The rows of a group lie close to one hidden flat surface of 9 dimensions, which may be shifted away from zero. Surfaces can cross.
Some rows, each with its group after it:
[-31 -3 12 -4 9 19 -5 8 -8 18 5 1 -22 -5 -2 20 25 24 -17 -15 0] => J_282
[8 -14 3 0 -6 -25 -3 6 -4 22 28 28 -4 -3 23 -25 8 -1 -17 12 -33] => J_625
[-9 -25 -4 -8 11 -17 0 -2 24 -2 -6 -14 10 12 -1 -3 -6 -18 -9 -10 -20] => J_625
[-3 0 -8 18 3 22 -4 -12 -2 -15 -30 -14 -4 1 -21 -15 -1 11 14 1 24] => J_515
[12 -1 12 8 -29 17 -5 0 -4 20 27 15 -9 2 18 -3 33 -2 -7 27 18] => J_992
[9 2 43 38 0 16 20 18 -14 -9 8 3 0 5 16 12 38 0 1 -2 -11] => J_653
[-26 14 4 -4 18 8 -8 8 -15 22 1 8 -2 -25 -18 31 5 28 -22 -27 9] => J_816
[26 -12 -2 21 15 -21 -15 6 -14 -34 -50 1 41 -4 -30 -16 -33 12 21 -18 -10] => J_515
[4 13 -21 -9 -7 -9 -16 -14 -2 26 18 20 -6 -11 0 -38 -2 -1 -17 14 2] => J_282
[-7 33 -9 -39 5 11 -9 -2 -19 -14 6 -9 -16 8 -6 2 -3 -5 11 -16 -12] => J_625
[-22 -8 -9 -12 -7 -14 11 0 13 33 14 19 -13 -10 9 5 5 13 -17 20 8] => J_816
[-7 -11 14 23 25 42 -34 2 5 -19 -21 -32 -15 28 0 -29 24 -11 -4 -26 -10] => J_625
[6 -19 3 2 -31 10 11 -9 -29 -5 -1 7 -5 -5 -18 24 15 30 21 15 23] => J_992
[-32 -43 -1 15 40 -11 -14 5 4 -4 -48 -9 17 -5 -35 -3 -5 31 -16 -38 -19] => J_515
[-12 -21 -11 -26 -5 -6 3 -5 7 -13 20 -6 -18 36 28 -22 10 -20 4 12 -40] => J_515
[5 34 18 21 1 29 5 -1 -6 13 16 -1 -17 -20 3 11 14 2 -6 -5 25] => J_653
[-28 -40 14 5 -36 7 4 13 -34 19 1 34 14 2 -9 41 51 51 -13 21 18] => J_625
[-12 -25 -11 -10 14 -2 -2 -4 2 -39 -11 -31 10 29 4 16 -24 -8 14 -16 -20] => J_282
[3 -16 30 7 3 5 3 19 18 -9 -1 -13 2 24 19 8 21 -27 -4 -7 -23] => J_992
[8 16 27 7 -16 29 30 -2 14 -19 13 -26 -6 19 15 27 30 -37 14 7 18] => J_653
[-33 -72 -2 10 2 -6 -16 -5 14 22 -13 4 7 13 -7 -11 30 16 -29 0 -11] => J_515
[6 -9 24 -23 -27 -4 33 11 31 -14 13 -19 1 30 24 36 17 -45 18 18 -4] => J_992
[21 -7 2 13 -4 13 -19 11 5 -34 -16 -16 7 32 21 -14 -17 -15 23 10 -2] => J_653
[-12 -11 31 -2 0 3 36 22 -5 -23 -7 -7 -9 17 10 40 22 5 19 -2 -21] => J_992
[-35 -21 4 -15 -16 -6 36 4 5 13 17 9 -8 10 14 34 27 10 -9 21 -3] => J_816
[6 28 -7 -16 16 -32 14 13 -6 -8 -6 13 10 -19 -4 13 -39 7 10 -6 -17] => J_816
[38 -2 -20 23 -2 25 -33 -37 29 3 9 -28 -11 6 6 -62 -10 -44 1 8 23] => J_992
[-18 14 -26 -27 14 -17 7 -5 -24 -12 1 3 7 -14 -13 29 -39 24 8 -15 -4] => J_282
[-24 -2 0 -19 8 23 -2 -7 19 15 12 -28 -17 -5 0 48 -3 -7 -11 -20 19] => J_282
[7 -41 31 21 -18 28 -9 18 -17 -26 8 -15 4 35 29 44 21 3 15 1 -3] => J_282
[13 -3 -7 9 0 -6 -18 -4 2 9 -5 4 18 -12 -10 -8 -12 -3 -9 -4 10] => J_625
[-28 12 -18 -56 -6 -22 -17 17 3 -10 5 10 52 36 5 14 4 -25 -24 -3 -18] => J_992
[-5 -12 7 -7 11 -11 -19 19 -7 -4 -23 0 31 -7 -18 38 -17 15 -7 -27 -3] => J_653
[-29 10 30 2 22 1 30 23 17 27 16 4 -28 -16 17 30 21 3 -24 -13 -17] => J_992
[14 34 -9 -5 14 -37 19 7 8 17 12 23 -4 -33 10 -6 -42 1 -1 5 -14] => J_816
[-1 0 27 14 -1 22 -1 18 -24 0 18 -2 -15 -8 18 54 4 24 6 -10 7] => J_282
[-43 -42 -11 -33 8 -27 16 1 3 0 -26 -2 21 2 -31 43 -4 24 -9 -16 -11] => J_515
[13 11 3 2 -15 20 -6 -2 -16 -17 -14 -5 -2 5 -12 2 5 8 23 7 23] => J_515
[12 13 1 -39 14 -39 -3 16 -6 -8 7 7 11 -7 3 14 -34 -11 3 -22 -46] => J_515
[5 12 15 42 26 21 5 5 -30 -45 4 -13 5 21 17 -23 12 -5 9 -19 -32] => J_816
[4 17 -28 10 15 -6 4 -27 -15 -21 23 -10 27 1 0 -22 -20 -20 -7 -16 -10] => J_816
[-30 13 -12 -24 14 5 0 -2 -23 -9 -14 -1 -1 -6 -26 22 -5 28 2 -19 0] => J_625
[-2 3 -9 15 28 -1 19 -6 17 -40 -30 -28 -11 16 -1 -31 -23 -13 28 -5 -18] => J_515
[-19 -9 -25 -21 14 -25 4 -2 -8 -28 -15 -1 24 20 -6 -10 -18 0 4 -8 -30] => J_992
[18 3 12 -17 -35 -17 3 8 -6 24 23 26 14 -12 5 28 9 -1 -4 18 10] => J_625
[0 10 -7 33 7 41 -26 -24 -19 -7 0 -14 3 7 -13 -38 26 -3 -12 -13 22] => J_653
[12 -3 -9 -14 -25 -22 -6 -8 -6 26 30 21 39 -17 -4 24 -3 -7 -22 6 16] => J_816
[-24 3 -3 -18 12 -4 29 -2 51 18 8 -19 -32 0 17 9 -7 -24 -8 7 0] => J_816
[-22 -11 -7 21 1 28 -2 -29 3 16 16 -13 0 3 -11 -15 40 -7 -29 -6 23] => J_653
[-9 20 16 -3 26 30 1 12 15 -37 -25 -41 -18 27 3 6 -1 -21 19 -24 -8] => J_816
[-25 -11 -29 -29 4 -2 -17 -16 -2 3 -6 -5 8 8 -20 -3 -6 7 -12 -10 1] => J_282
[3 14 17 -16 1 -7 24 19 -8 -22 -9 -4 -7 3 -1 32 -6 2 25 -6 -16] => J_515
[28 4 8 7 2 -2 17 -7 -14 -26 -18 -14 -7 -17 -20 18 -26 7 39 -11 3] => J_992
[-17 2 -1 2 -4 11 24 -3 -17 -16 2 0 -21 7 3 5 14 20 15 11 -1] => J_992
[0 -8 -5 -34 14 -47 10 9 22 -4 -8 -2 24 0 -7 11 -28 -24 -4 -17 -36] => J_282
[-15 14 -44 -51 -9 -14 3 -31 8 5 6 -8 16 -7 -26 15 -31 -10 -2 -1 24] => J_992
[-29 -10 -28 3 -5 4 2 -25 2 39 13 14 -9 -20 -10 -7 8 26 -25 15 32] => J_625
[38 4 4 1 -13 -11 -3 -16 25 -6 13 -18 45 3 -5 -1 -6 -61 -4 -7 12] => J_653
[-16 17 -7 15 15 -5 9 -7 -7 42 20 21 -6 -43 -8 4 -2 26 -31 -8 12] => J_653
[14 34 -20 -41 3 -9 -29 -14 6 22 21 0 1 -21 -13 -8 -26 -23 -16 -18 2] => J_625
[-11 -30 -31 -4 7 -27 -13 -17 9 22 -10 10 17 -15 -23 -19 -19 13 -20 -2 -1] => J_515
[-4 -12 -29 22 -17 18 -11 -21 -38 7 35 18 -16 -2 25 -16 -3 37 2 29 16] => J_282
[5 -45 -15 -16 -8 -8 -30 -18 42 16 11 -23 22 18 5 1 -9 -44 -22 -6 5] => J_282
[33 30 28 -3 7 -20 -8 32 -37 -34 -12 9 53 -10 -14 43 -24 -1 15 -37 -22] => J_816
[1 7 -6 -1 -2 12 -8 -4 25 16 7 -11 -11 -6 11 7 -14 -12 -6 4 24] => J_653
[-8 -20 -21 -26 4 -24 -32 -6 -7 30 7 17 15 -16 -18 -4 -11 14 -28 -15 -12] => J_515
[-4 -12 -18 -20 -23 10 -12 -14 -6 -14 4 -7 6 28 1 -6 9 -8 8 14 9] => J_282
[-26 -16 10 -31 -11 3 5 6 2 5 2 -5 1 10 -8 42 22 1 -6 -8 -1] => J_625
[-14 13 -15 -22 15 -1 -24 14 17 5 -40 2 -22 -4 -13 -18 -27 19 6 0 7] => J_816
[30 15 19 22 4 8 -31 14 -16 -1 -20 6 26 -20 -20 12 -9 8 -1 -21 19] => J_625
[-17 12 -13 -18 -1 37 -28 -2 12 0 -13 -25 -19 8 -4 25 -19 6 7 -5 42] => J_653
[-7 -12 13 -9 -35 32 -6 3 8 4 6 -10 -1 20 6 39 28 -5 3 17 39] => J_653

New rows. What belongs after each?
[-18 51 28 -16 30 29 -1 24 32 -4 7 -30 -20 19 23 16 16 -45 -16 -29 -9] => J_992
[14 12 -4 -5 -19 9 -22 16 -17 -2 -5 16 0 -3 11 19 -24 25 17 17 25] => J_653
[8 3 8 -21 -27 -13 -15 16 -35 -2 -2 33 21 7 -10 -1 23 17 3 10 -10] => J_282
[25 12 31 43 24 28 -41 27 -17 -21 -25 -3 -3 8 8 -32 9 7 4 -23 -17] => J_816
[24 -9 -11 19 -18 -8 6 -23 -1 -11 18 -1 34 15 4 -33 10 -31 -2 16 1] => J_653
[6 33 3 -22 -22 1 32 16 6 -9 10 1 -23 -1 29 45 -28 2 34 31 21] => J_653
[-21 -7 -8 5 -16 17 0 -6 -32 -3 -11 13 9 1 -17 14 19 40 4 11 27] => J_625
[25 -15 20 -6 -44 -9 -3 3 7 41 29 22 10 -16 6 34 22 -10 -15 22 26] => J_992
[7 -21 5 -4 -34 2 0 12 -35 -35 2 16 13 38 16 -2 26 12 25 28 -16] => J_282
[4 7 -21 -8 6 -8 -22 1 -28 -32 -22 4 30 11 -17 -16 -24 12 12 -10 -8] => J_816
[-27 1 -14 -17 18 -6 -14 2 -33 -9 -9 10 2 0 -17 -4 -1 33 -7 -21 -25] => J_625
[25 -11 5 -1 -13 -2 -32 -1 13 9 0 -7 38 0 -9 13 -6 -28 -13 -11 21] => J_653
[10 -11 4 46 11 9 -18 0 -27 -14 -3 11 15 7 3 -41 17 14 -7 -3 -12] => J_653
[-8 -9 -8 3 -10 9 -5 -4 -14 -19 -32 -6 35 4 -32 27 -5 18 11 -4 33] => J_625
[20 -24 -20 5 -10 -10 -13 -7 -20 -22 15 -4 26 8 16 22 -43 4 17 2 -1] => J_282
[-3 13 -34 -25 -10 -11 8 -29 6 1 24 -7 20 0 -5 3 -19 -24 -6 5 17] => J_816
[14 3 33 -3 2 17 -39 24 20 26 -12 -7 8 -9 -11 34 10 -13 -20 -26 18] => J_816
[4 0 11 16 9 13 -2 -2 57 42 20 -18 -31 -13 29 1 -7 -32 -24 2 19] => J_653
[-13 -2 13 16 3 30 4 9 -20 -18 7 -8 -27 16 21 9 17 17 13 2 -8] => J_282
[-19 8 -7 -26 2 11 -5 6 34 22 -1 -17 -22 -10 7 47 -29 -2 -2 -1 33] => J_653
[-16 -43 21 20 11 -5 1 23 -18 2 7 7 3 -1 18 44 2 32 -8 -16 -26] => J_282
[-41 6 -6 -14 -1 6 38 2 -28 -21 0 5 -19 13 2 18 18 33 17 10 -11] => J_992
[0 -11 -15 -14 6 -17 -11 9 24 -3 -13 -6 4 4 12 12 -44 -3 8 5 1] => J_653
[11 -38 8 38 -2 -26 -10 4 -35 -11 -3 28 59 5 -9 -20 23 13 -17 -6 -30] => J_653
[-12 7 2 20 34 6 -3 5 -9 9 10 -2 -23 -19 11 4 -17 19 -10 -23 -15] => J_282
[2 30 -18 -33 -24 -6 13 -3 -36 -28 4 15 4 12 -5 -2 -7 12 29 22 1] => J_282
[-1 19 -19 -11 11 -9 -16 2 -29 -17 -15 10 20 -7 -18 -5 -25 20 5 -15 -2] => J_816
[-6 27 -4 -35 -3 -13 -6 11 -43 4 16 28 -4 -14 -7 11 -2 28 0 -10 -22] => J_625
[6 -29 9 19 -31 13 10 4 -27 -12 31 8 -6 18 41 30 9 18 16 28 3] => J_282
[-7 -7 -4 -48 1 -51 14 8 13 26 21 18 10 -15 0 28 -15 -10 -19 -7 -34] => J_625
[17 26 -7 18 13 -35 40 -24 0 4 29 7 35 -31 -12 -15 -9 -31 -14 -13 -13] => J_653
[33 -44 29 32 -22 -14 -9 23 -8 8 26 22 15 9 42 8 11 0 -3 20 -23] => J_282
[21 7 0 -32 13 -38 -31 16 -15 5 10 20 20 -10 -4 -10 -21 -7 -13 -27 -49] => J_625
[19 0 -14 -6 -3 8 -21 -25 26 11 3 -23 1 -8 -14 -8 -16 -31 -4 -9 25] => J_992
[-7 16 -21 7 16 -5 0 -15 13 26 14 3 -9 -28 3 -13 -26 3 -18 0 14] => J_653
[19 0 18 15 21 5 -33 11 -1 -15 -9 -18 36 6 -7 4 -3 -26 -13 -42 -13] => J_816
[38 -22 6 20 -10 8 -4 -17 5 -21 -14 -23 -1 2 -10 -11 -11 -17 30 -1 9] => J_992
[-13 -9 -16 -6 14 -18 0 1 -25 -23 -40 6 25 -8 -36 7 -23 37 13 -17 -5] => J_515
[-5 -18 -29 0 -4 -39 -2 -10 -21 12 18 34 38 -13 -3 -14 -13 18 -21 10 -13] => J_816
[8 33 -21 3 -18 47 -21 -32 -7 -8 10 -20 -5 9 -11 -17 8 -14 4 8 53] => J_653
[-4 -24 -6 13 -15 10 -29 -12 4 37 13 12 12 -8 -4 -3 17 7 -32 7 28] => J_653
[-24 -7 -31 29 25 31 -3 -23 -28 -24 12 -20 -31 7 22 -9 -25 31 11 -4 1] => J_282
[14 1 -4 -6 2 -24 8 5 17 -6 0 -3 21 -2 7 13 -31 -19 6 0 -5] => J_653
[2 18 -3 1 -19 15 -13 -5 -41 -1 4 15 21 -11 -21 18 12 26 -1 -2 30] => J_653
[-43 7 6 -8 34 31 2 3 46 -4 2 -43 -27 36 24 -12 27 -43 -24 -20 -17] => J_992
[-30 6 11 -17 37 1 -1 20 23 -14 -11 -24 7 25 8 8 5 -26 -17 -32 -34] => J_992
[-28 -31 2 -4 -26 11 25 0 -37 -24 -7 7 -6 23 -5 25 34 40 24 22 0] => J_992
[-2 11 -9 5 18 -6 2 -14 11 34 10 1 -19 -40 -11 -1 -18 6 -17 -14 9] => J_992
[-17 3 -18 5 18 14 -9 -17 0 22 21 -9 -21 -22 4 14 -21 15 -17 -15 16] => J_282
[30 15 15 -4 -25 -3 -18 18 -15 11 5 18 23 -17 -2 38 -11 7 4 5 25] => J_653
[12 -33 7 7 -17 -28 27 6 16 -4 4 12 5 12 21 -8 5 -10 11 30 -20] => J_515
[-6 -28 -8 -4 7 -5 3 -12 34 9 20 -25 -5 4 21 25 -23 -27 -10 -6 0] => J_282
[11 -1 7 -8 9 -38 47 4 42 -10 -7 -13 0 -5 10 15 -31 -30 20 5 -17] => J_515
[-18 27 -21 -11 26 -11 29 -32 24 16 16 -20 9 -31 -25 12 -20 -27 -23 -28 12] => J_653
[-26 0 14 -8 -5 38 -11 2 3 15 -4 -18 -8 1 -11 49 26 9 -13 -13 38] => J_653
[27 -22 12 -13 -28 -28 -9 12 3 16 20 18 30 -3 12 34 -7 -12 -6 9 -3] => J_282
[-9 27 -7 -11 15 -1 36 -7 19 -16 -4 -22 -17 -3 1 13 -23 -15 18 -4 5] => J_625
[43 17 20 26 -23 29 -11 5 -12 -1 32 -1 -19 2 37 3 2 -12 15 18 17] => J_282
[-19 5 -14 14 6 21 8 -7 -28 -34 -28 -8 5 11 -18 -3 -2 31 22 0 15] => J_625
[-22 -10 -53 -18 -16 14 -17 -38 -14 0 15 -2 -4 14 -5 -24 -6 13 -2 20 23] => J_282
[-13 -39 19 38 -20 4 5 18 -34 0 -18 29 24 2 -7 21 34 52 -2 16 13] => J_625
[14 -10 -14 -4 -10 -3 -6 -25 33 24 17 -10 -4 -8 1 -9 -9 -30 -13 9 20] => J_992
[0 -53 -13 14 -36 14 -22 -13 -26 14 36 6 15 3 22 50 -6 26 -6 18 32] => J_282
[-3 -48 38 1 -24 12 21 19 -7 -33 -18 -15 7 37 5 46 42 1 26 4 -11] => J_992
[24 2 20 13 -13 38 -46 5 16 18 0 -16 5 1 0 16 10 -20 -13 -11 40] => J_653
[32 34 -7 6 17 -2 -28 -3 23 17 2 -7 2 -28 1 -8 -48 -22 -6 -15 20] => J_653
[-23 -25 -15 -29 -7 -25 -11 5 -22 4 -9 24 26 4 -20 7 7 26 -14 -4 -19] => J_282
[-23 38 -37 -14 25 -22 -1 -6 -9 6 17 22 4 -7 10 -43 -24 7 -21 1 -23] => J_992
[-3 -39 8 13 -8 -37 19 7 23 44 28 29 0 -13 26 -6 13 -1 -31 21 -21] => J_625
[-43 -3 -30 -40 -4 -20 32 -24 9 19 24 -2 11 -9 -13 42 -8 -1 -21 -2 12] => J_816
[29 8 19 3 -12 13 -3 21 23 -17 -3 -19 -7 19 31 19 -13 -29 25 12 11] => J_653
[4 -16 25 19 0 -16 8 29 -13 -4 0 21 12 5 18 7 13 12 -2 3 -29] => J_816
[-5 59 -7 -7 6 48 -5 -6 -21 -35 -3 -22 -24 17 -1 -11 4 -5 24 -6 19] => J_992
[-27 -59 -4 -25 -28 11 -26 2 -31 -19 -11 -4 35 37 -15 52 22 25 1 -3 8] => J_282
